The first 9 rows are patterns. Each new row is the sum of 2 different patterns, raised or lowered, with some noise. Before adding, each is slid sideways (what falls off one end comes back at the other) and multiplied by a number that may be negative. Names go in the order of the patterns.
Some rows, each with the names of its patterns after it:
[91 -20 -78 -140 -55 6 -22 -36 -95 37 -30 105 61 142 242 -86 -7 -205 -98 -10 -142 175 194 -40 -61 -122 -106 -4 19 -251 -90 -125 364 155 -10 -60 -4 -30 -26 161 -92 192 285 118 170 203]	j576
[-245 136 -228 196 -274 -71 141 171 397 41 -258 -223 81 19 335 157 -74 73 -33 7 -68 115 74 -125 272 8 -48 119 -48 115 -209 117 -78 233 144 269 34 -170 -161 -89 -17 -207 260 -113 -122 51]	j675
[-287 119 -165 -321 -40 -114 62 -19 205 3 104 -106 -106 113 -104 -134 -17 -119 325 -46 129 154 24 -53 -243 -75 230 -127 17 -259 41 -57 286 -129 -403 -366 -26 147 -8 -435 -126 17 77 234 -36 7]	j397
[71 -2 -133 192 -152 100 -173 -162 50 -115 -191 -22 30 -303 187 127 42 -95 174 -90 -79 -229 -7 52 -72 -118 -263 -32 102 65 116 -49 -139 -242 -65 36 20 -126 76 207 -220 -94 -51 -7 -141 -112]	j482
[-142 151 139 -263 47 -52 -69 185 -16 32 -109 85 38 174 -18 -195 -195 213 -64 -95 -249 183 338 242 243 55 112 -61 122 -314 -185 -122 -196 -87 -80 -78 -112 -117 -63 -35 9 -41 45 63 93 30]	j498
[-1 71 -48 22 -168 64 475 -442 -322 -14 107 25 -40 70 -211 63 152 -143 -35 105 36 40 113 -56 -125 11 80 -66 251 -94 150 -101 115 36 -194 65 -212 -129 -102 -52 119 28 16 267 -129 6]	j847
[-36 199 -269 -233 129 53 39 -224 184 -140 -48 30 25 131 52 -23 -150 -175 128 -2 -331 270 45 -63 10 -310 366 -151 -96 -113 -227 -115 377 168 -272 199 -239 -204 106 129 -98 -89 -102 51 -284 295]	j580
[-27 337 -195 113 -196 73 -261 -83 -38 339 -65 112 -49 -155 82 -234 154 32 55 -262 -105 157 73 81 4 -20 43 -49 -20 -77 72 -128 -66 -53 61 -39 -66 -9 -66 190 -26 -49 -106 -53 464 87]	j92
[-127 14 119 60 153 -150 -165 -99 -145 111 317 141 73 138 -270 19 63 -81 400 -105 -118 166 -153 87 -203 77 -195 370 -31 105 102 71 16 62 -101 27 273 182 -149 143 -374 -111 -13 -185 -78 87]	j501

New rows, each followed by the names of its patterns:
[-164 178 35 235 382 177 330 26 288 18 414 300 19 213 -56 230 235 172 312 226 94 29 397 154 338 204 191 180 224 254 23 184 308 159 256 -334 210 288 -204 324 50 437 35 486 293 209]	j580 j92
[-232 -176 -435 -393 31 89 -134 18 -420 -236 -194 -103 -172 -296 -63 -266 -139 -13 -227 -118 -11 -255 -117 -157 14 -289 -60 -371 -63 -364 -60 116 46 -68 -226 38 -196 -86 8 -283 109 -248 233 -338 -105 -270]	j675 j397
[-255 -133 -26 -266 18 -358 -231 -145 -4 -168 -208 -271 -207 -164 -248 -214 -155 -98 -125 -263 -139 -108 -38 -155 -248 -91 -136 -10 -420 -307 -225 -189 -146 -660 -204 -210 -339 84 -207 91 -208 115 -68 -104 -425 -83]	j498 j92
[46 -114 -131 -357 -183 71 -306 -172 3 -35 -206 -249 61 -180 -101 -363 -149 -314 -199 204 -60 68 -189 -22 -268 -83 -112 -139 149 -397 254 -151 201 -72 -95 -279 -479 -271 140 159 -192 -177 -565 -241 53 -95]	j675 j482
[-16 -34 175 19 372 150 258 229 144 122 143 189 -14 185 -45 234 333 292 403 105 -152 -27 129 74 449 201 69 235 -124 225 211 91 306 45 395 105 263 -31 149 128 18 140 108 226 265 256]	j675 j501
[-58 25 -121 2 310 377 120 97 138 170 313 108 9 -17 -78 56 172 206 26 -115 -28 231 -165 -287 400 74 105 66 19 131 -76 88 90 -196 25 -85 311 302 -170 174 256 204 -153 67 -330 -282]	j482 j498
[-198 -237 -51 -113 -143 -273 -126 -251 -84 -106 -173 -75 -164 -129 -293 -330 -264 -349 -92 -217 -122 67 -347 -128 -110 -124 -166 -349 -299 -217 95 -567 -398 -58 -72 -294 -156 -149 -197 -164 -39 -467 -145 120 44 -147]	j397 j847
[35 158 397 104 314 2 261 -5 253 125 308 115 -116 -101 -57 86 -152 408 14 48 282 -222 211 -284 199 -193 -91 331 366 453 83 -248 -214 157 110 249 168 -72 366 158 76 -33 180 134 -69 433]	j576 j675
[-155 -117 -290 -273 -430 -82 -53 -232 -317 -167 -392 3 -265 -336 -280 -388 -353 4 -217 -236 -303 -369 -166 -498 -8 -234 -124 -503 -396 -83 -182 -180 -333 -171 -282 -287 -224 -252 -135 -275 -282 -355 -290 -189 -276 -403]	j580 j92
[-224 89 287 336 -12 206 41 -164 -18 178 55 108 93 105 -102 419 118 285 -329 -165 170 153 130 -35 204 -118 119 -40 -105 65 -6 -77 -71 -13 202 179 -79 233 117 73 151 -128 312 -79 -24 -75]	j576 j580
[137 -54 86 -205 -86 92 285 -60 -191 -178 309 217 97 33 -158 25 -100 187 -293 -61 72 -137 -8 -139 -86 -234 -111 -122 -8 7 -137 49 74 8 37 -322 80 -42 -271 -38 -53 56 91 -203 45 -125]	j397 j498
[-278 207 21 0 -67 72 346 183 -37 190 67 296 41 121 -154 229 303 317 69 19 69 368 167 45 142 -85 88 32 260 291 242 292 304 64 112 -10 -20 -54 -21 147 364 -19 223 156 3 218]	j397 j92
[293 -123 -117 -343 81 36 94 33 20 56 -230 83 -276 -240 -127 -473 -140 -255 -280 -223 -168 7 -86 -280 -41 -74 129 -64 -35 -413 103 283 -66 -57 -261 -167 367 -24 -98 -235 -193 -49 28 67 -347 -135]	j397 j498
[209 -16 47 111 -1 127 157 78 176 -27 176 215 9 70 -16 257 -16 -14 239 60 58 128 53 120 112 69 314 20 -178 -32 62 -163 130 362 59 -49 270 -135 121 -218 226 -42 6 89 -12 328]	j675 j482
[255 -6 -8 81 -182 90 21 620 286 401 279 288 301 253 417 176 476 547 384 410 427 334 155 97 15 146 309 89 84 283 220 234 352 160 359 420 198 145 -11 5 223 193 517 267 201 195]	j576 j498
[-289 -144 -58 13 -165 -463 -345 -147 -123 -102 -524 -300 -180 -117 80 -143 -129 -203 -121 -257 -368 -144 -246 -71 -247 37 89 -267 -357 -204 -13 -195 -251 -98 -318 115 -90 -114 -59 -80 -156 -299 -120 -12 -284 -116]	j397 j847
[-119 170 -36 -176 58 -117 -108 -117 -21 78 199 12 207 -162 -20 409 155 -39 309 -291 169 266 -298 -464 -54 109 316 -63 184 -192 -49 210 -288 116 137 94 -142 36 103 -20 84 88 -68 271 -103 129]	j847 j92
[-131 -282 57 -121 -83 -189 -153 -304 -54 34 49 -125 -179 -171 150 -64 -121 -199 -237 -104 -146 36 -300 -49 51 -72 -77 -391 -177 -250 -311 -105 -137 2 -251 52 -41 -135 -244 -280 -186 -199 -158 -188 -6 -84]	j397 j92
[-252 -164 -291 -3 208 -466 -353 -8 -25 -135 -109 0 -169 -53 -31 -277 -198 12 -15 54 24 -174 -237 -19 -73 -276 199 -146 35 -188 79 -24 -319 -56 -228 -339 -104 -191 76 -3 -114 180 -125 -91 -154 108]	j482 j847
[-153 -65 -370 2 -175 20 -220 -67 -135 -329 -125 -368 -314 -220 -271 -97 -165 -103 67 -326 -170 -192 -13 -224 -172 -375 -129 511 -539 -479 -8 -163 -93 -310 -59 -505 -164 -59 -118 -221 -6 -162 -230 -10 -344 -197]	j847 j92
[-176 -358 -82 75 -144 -249 -60 96 -308 -55 -146 -271 48 -334 -107 137 -162 135 -150 -313 -241 -139 -212 -159 -121 -325 -279 10 -63 -70 36 -75 -352 -131 -226 -10 23 -381 -132 231 -396 -553 -69 -23 -159 -203]	j847 j580
[-92 -169 -142 67 2 18 262 -25 -3 -98 14 199 -284 211 -123 336 100 368 -168 -148 -207 -118 -54 -190 217 -62 -120 -89 -314 217 -285 427 -182 -64 239 228 325 117 -252 -277 59 -51 427 242 -7 160]	j675 j501
[50 -142 228 -569 -295 -432 -45 156 31 -64 -126 162 -594 -30 -65 -277 180 -378 -316 22 -188 74 -465 -84 -79 -41 -231 -5 -93 184 -474 31 -173 -39 296 101 -628 -164 -271 -434 37 -146 -337 -186 -209 -63]	j580 j501
[292 -45 265 20 328 158 321 44 140 264 95 128 185 219 344 262 242 324 320 190 268 111 57 257 134 134 449 278 257 159 -114 319 92 105 292 90 132 453 83 135 376 -3 182 230 385 141]	j580 j501
[-263 -660 -146 -439 -139 -318 -103 -285 -165 -684 -209 -393 -339 -136 -412 -47 -494 -360 -412 -37 -115 -366 -479 -366 -270 -193 -419 -393 -400 -321 -412 -230 -221 -305 -232 -202 -196 -227 -197 -459 -260 -212 -142 -217 -750 -396]	j498 j92
[-8 -209 -37 -227 -89 128 -193 219 -13 68 -88 -244 -63 -118 -408 35 -55 -202 -50 39 -89 26 -46 -557 312 131 -51 -136 -126 -75 -239 112 -83 -171 97 -61 -223 -204 -136 -157 8 3 -46 -42 -103 -337]	j482 j847
[134 -83 -118 79 -337 -72 41 -21 151 -194 142 133 -130 -244 -87 -239 178 -144 236 112 67 312 -150 -195 -41 136 54 31 319 -252 111 99 -63 -87 -379 157 -27 188 -215 151 -120 -242 13 -83 179 -133]	j675 j580
[109 -65 -52 -195 -199 -246 -266 110 49 14 15 156 -145 -247 -191 -47 190 -214 136 -4 -19 295 85 -226 -513 -20 -193 140 92 -111 -144 -144 48 -188 -351 22 -413 -233 -293 130 154 -52 -63 -103 101 -170]	j576 j580
[-155 -315 60 -350 87 -26 -248 -68 -140 -165 -18 -254 60 -330 -242 130 -331 16 -31 -318 223 -465 219 -79 25 -149 62 -142 24 116 -409 99 386 -121 -247 -103 -238 -32 -185 332 -480 26 -41 135 161 -283]	j397 j580
[-78 -95 353 -325 119 328 -61 179 76 -304 -220 234 -388 241 604 -580 -467 38 130 76 -123 295 -509 75 -69 75 133 -58 -35 -38 275 -261 -24 16 10 -137 104 -181 140 5 230 -109 -223 337 -484 -195]	j847 j580
[-188 52 -120 -46 99 -97 113 -22 -197 -175 2 -28 87 71 -171 -138 -122 -120 -174 -29 -1 -100 169 -20 -73 30 -57 59 -192 49 -138 63 -18 39 -9 -140 -67 -67 -52 -124 39 -212 -107 14 -142 76]	j576 j675
[142 327 359 102 324 282 245 518 -250 126 82 110 230 255 476 213 35 413 175 449 234 281 -10 371 568 504 233 115 206 703 296 256 102 60 262 147 512 39 315 473 244 379 180 253 128 180]	j397 j847
[244 210 339 0 -90 85 126 137 579 129 324 116 87 188 -27 163 155 -58 -44 179 172 207 60 442 -100 354 123 269 137 195 -10 239 567 -295 -37 246 151 244 -115 138 -64 93 245 35 20 245]	j847 j501
[147 66 321 282 -79 206 39 90 440 221 71 134 -30 101 248 12 -71 23 220 67 128 -34 358 324 237 269 90 284 265 292 -74 60 -120 -17 89 36 300 -16 -44 162 15 195 -14 205 65 410]	j498 j501
[-99 -410 -250 -484 -270 -295 -343 -269 -264 -243 -291 -182 -330 -304 -248 -289 -75 -231 -209 -333 -218 -281 -134 -242 -676 -357 -320 -459 -58 -324 -57 -367 -207 -268 -281 -580 -101 -348 -266 -112 -493 -60 -328 -351 -236 -110]	j92 j501
[98 35 -227 202 109 -266 569 41 -50 194 -287 444 -174 53 -147 119 -57 469 278 -110 256 -76 -148 191 367 135 -90 64 -117 -228 322 -46 194 -103 -199 204 201 143 -26 128 -160 -28 7 162 397 212]	j580 j501
[254 137 117 170 84 355 303 218 229 -143 200 -13 242 397 42 15 -15 -127 384 380 4 252 -119 195 152 230 -78 172 121 14 60 216 -54 202 168 -113 58 188 197 327 278 19 203 34 77 353]	j675 j501
[37 58 -200 -242 -65 -274 4 208 128 -16 18 -306 -71 188 -131 289 -215 -202 498 -115 30 40 -140 -131 121 -12 -163 -23 -8 254 -30 -37 -56 51 197 -378 219 -342 -81 -272 -294 24 89 -93 -36 37]	j92 j501
[-573 -343 -619 -634 -311 -351 -30 -194 -303 17 -584 -503 -269 -196 -241 -198 -442 -299 277 -563 -429 -666 -374 -276 -287 -259 -433 -250 -357 -325 -521 -511 -399 -440 -430 -443 -374 -243 -120 -310 -151 -373 -166 -309 -266 -261]	j576 j847
[573 216 317 -14 163 398 -312 361 152 161 96 60 356 142 339 224 324 197 -68 -30 313 183 -48 -125 296 568 384 333 213 204 307 266 -185 -102 2 466 170 76 427 -143 179 -82 229 -65 54 193]	j498 j92
[-405 -121 -111 50 -175 26 -362 -411 -240 -157 -8 -117 -277 -246 -134 -1 -127 -109 -82 -314 -19 -253 -170 -197 -120 -218 -202 -139 -125 31 -83 -119 -28 -52 -318 -51 -104 22 -3 -115 92 -204 7 -178 -226 -88]	j675 j397
[-427 6 88 -286 -88 -77 100 -165 -89 -89 -74 184 -96 -251 -207 -259 -151 11 121 -80 -195 -133 -122 -160 -364 113 -94 -106 -41 -30 69 -138 -75 27 -343 0 -230 -71 86 -186 -37 23 -93 -169 219 -346]	j482 j847
[125 247 232 -122 224 -87 -53 59 15 45 157 67 60 78 128 208 -45 83 -45 62 118 342 196 38 205 -200 31 77 -3 401 13 7 306 -97 125 -48 158 -93 332 -16 165 378 -95 -82 91 65]	j847 j501
[-102 -321 49 -212 322 -64 -235 167 -35 139 -435 105 -471 -280 -56 341 -195 -13 -192 -179 -171 -141 57 92 -182 -473 -93 131 20 -132 45 -185 -51 -113 -63 -72 31 -212 -235 -226 62 -121 -318 74 -101 66]	j580 j92
[99 -38 102 73 276 501 506 149 172 227 310 389 299 120 40 263 227 278 494 203 221 -6 393 40 161 500 453 256 78 203 223 114 26 491 -77 235 117 169 446 -21 416 159 153 244 589 280]	j675 j482
[-11 -292 -121 -175 -145 66 -293 -220 -369 -214 -282 -120 94 -61 -72 -190 -208 -368 -347 13 61 -76 -223 -48 -121 -265 -246 -26 -348 -129 -152 -44 -64 -190 -121 31 -273 -164 39 -263 -261 -105 -94 -446 -214 -157]	j675 j482
[-50 45 -176 151 -128 -92 -139 186 -114 -142 -209 -68 -132 -79 0 -50 52 65 -74 56 -71 -44 -128 -153 38 -51 -22 -255 -8 -40 97 -57 -662 81 110 -319 37 -162 114 -173 239 -40 -112 -266 3 -207]	j847 j92
[-107 125 -150 18 -111 203 140 56 40 -21 -11 408 22 10 432 -15 15 -51 -147 -232 -40 -130 241 14 25 -16 -33 114 -71 37 -65 -15 -278 3 328 163 114 118 -157 50 36 -41 210 20 -157 79]	j92 j501
[297 475 215 469 491 195 305 446 306 586 286 514 175 336 246 376 592 183 438 396 675 185 315 245 243 315 62 464 281 362 489 69 416 419 231 112 337 409 677 307 469 238 279 572 439 260]	j675 j580
[-294 -325 -213 -239 -244 -180 -287 -214 -330 -153 -184 -83 -90 -4 -57 -219 -358 -68 -51 -486 -18 -280 -284 15 -281 -88 -348 12 -246 -55 -113 -261 -169 39 -345 -351 -353 -2 264 125 28 -96 -82 -213 -79 -373]	j675 j498
[-240 -136 -169 191 28 82 30 -200 -229 -240 -29 -126 159 -172 -150 81 -310 46 21 -163 80 -129 94 -142 99 -370 -61 -157 -99 -129 -93 -103 -23 22 -239 -191 5 -176 403 62 -45 237 -92 -65 -66 -37]	j92 j501
[-133 8 -43 108 -26 -396 -264 -245 -316 -5 269 171 148 153 -309 6 46 -27 320 -100 -216 83 -274 -137 -176 38 -68 373 -76 156 -52 -110 10 55 -59 77 240 119 14 171 -295 -399 -164 -195 -61 55]	j576 j501
[-94 -105 181 -70 -50 13 -158 -9 -122 -65 -115 44 142 -175 121 -185 -41 -45 -230 -122 -37 -281 17 -24 -26 -49 -122 -144 -41 -183 -281 323 177 -15 -41 -204 -32 -57 14 98 -186 -50 35 -205 -48 -193]	j847 j501
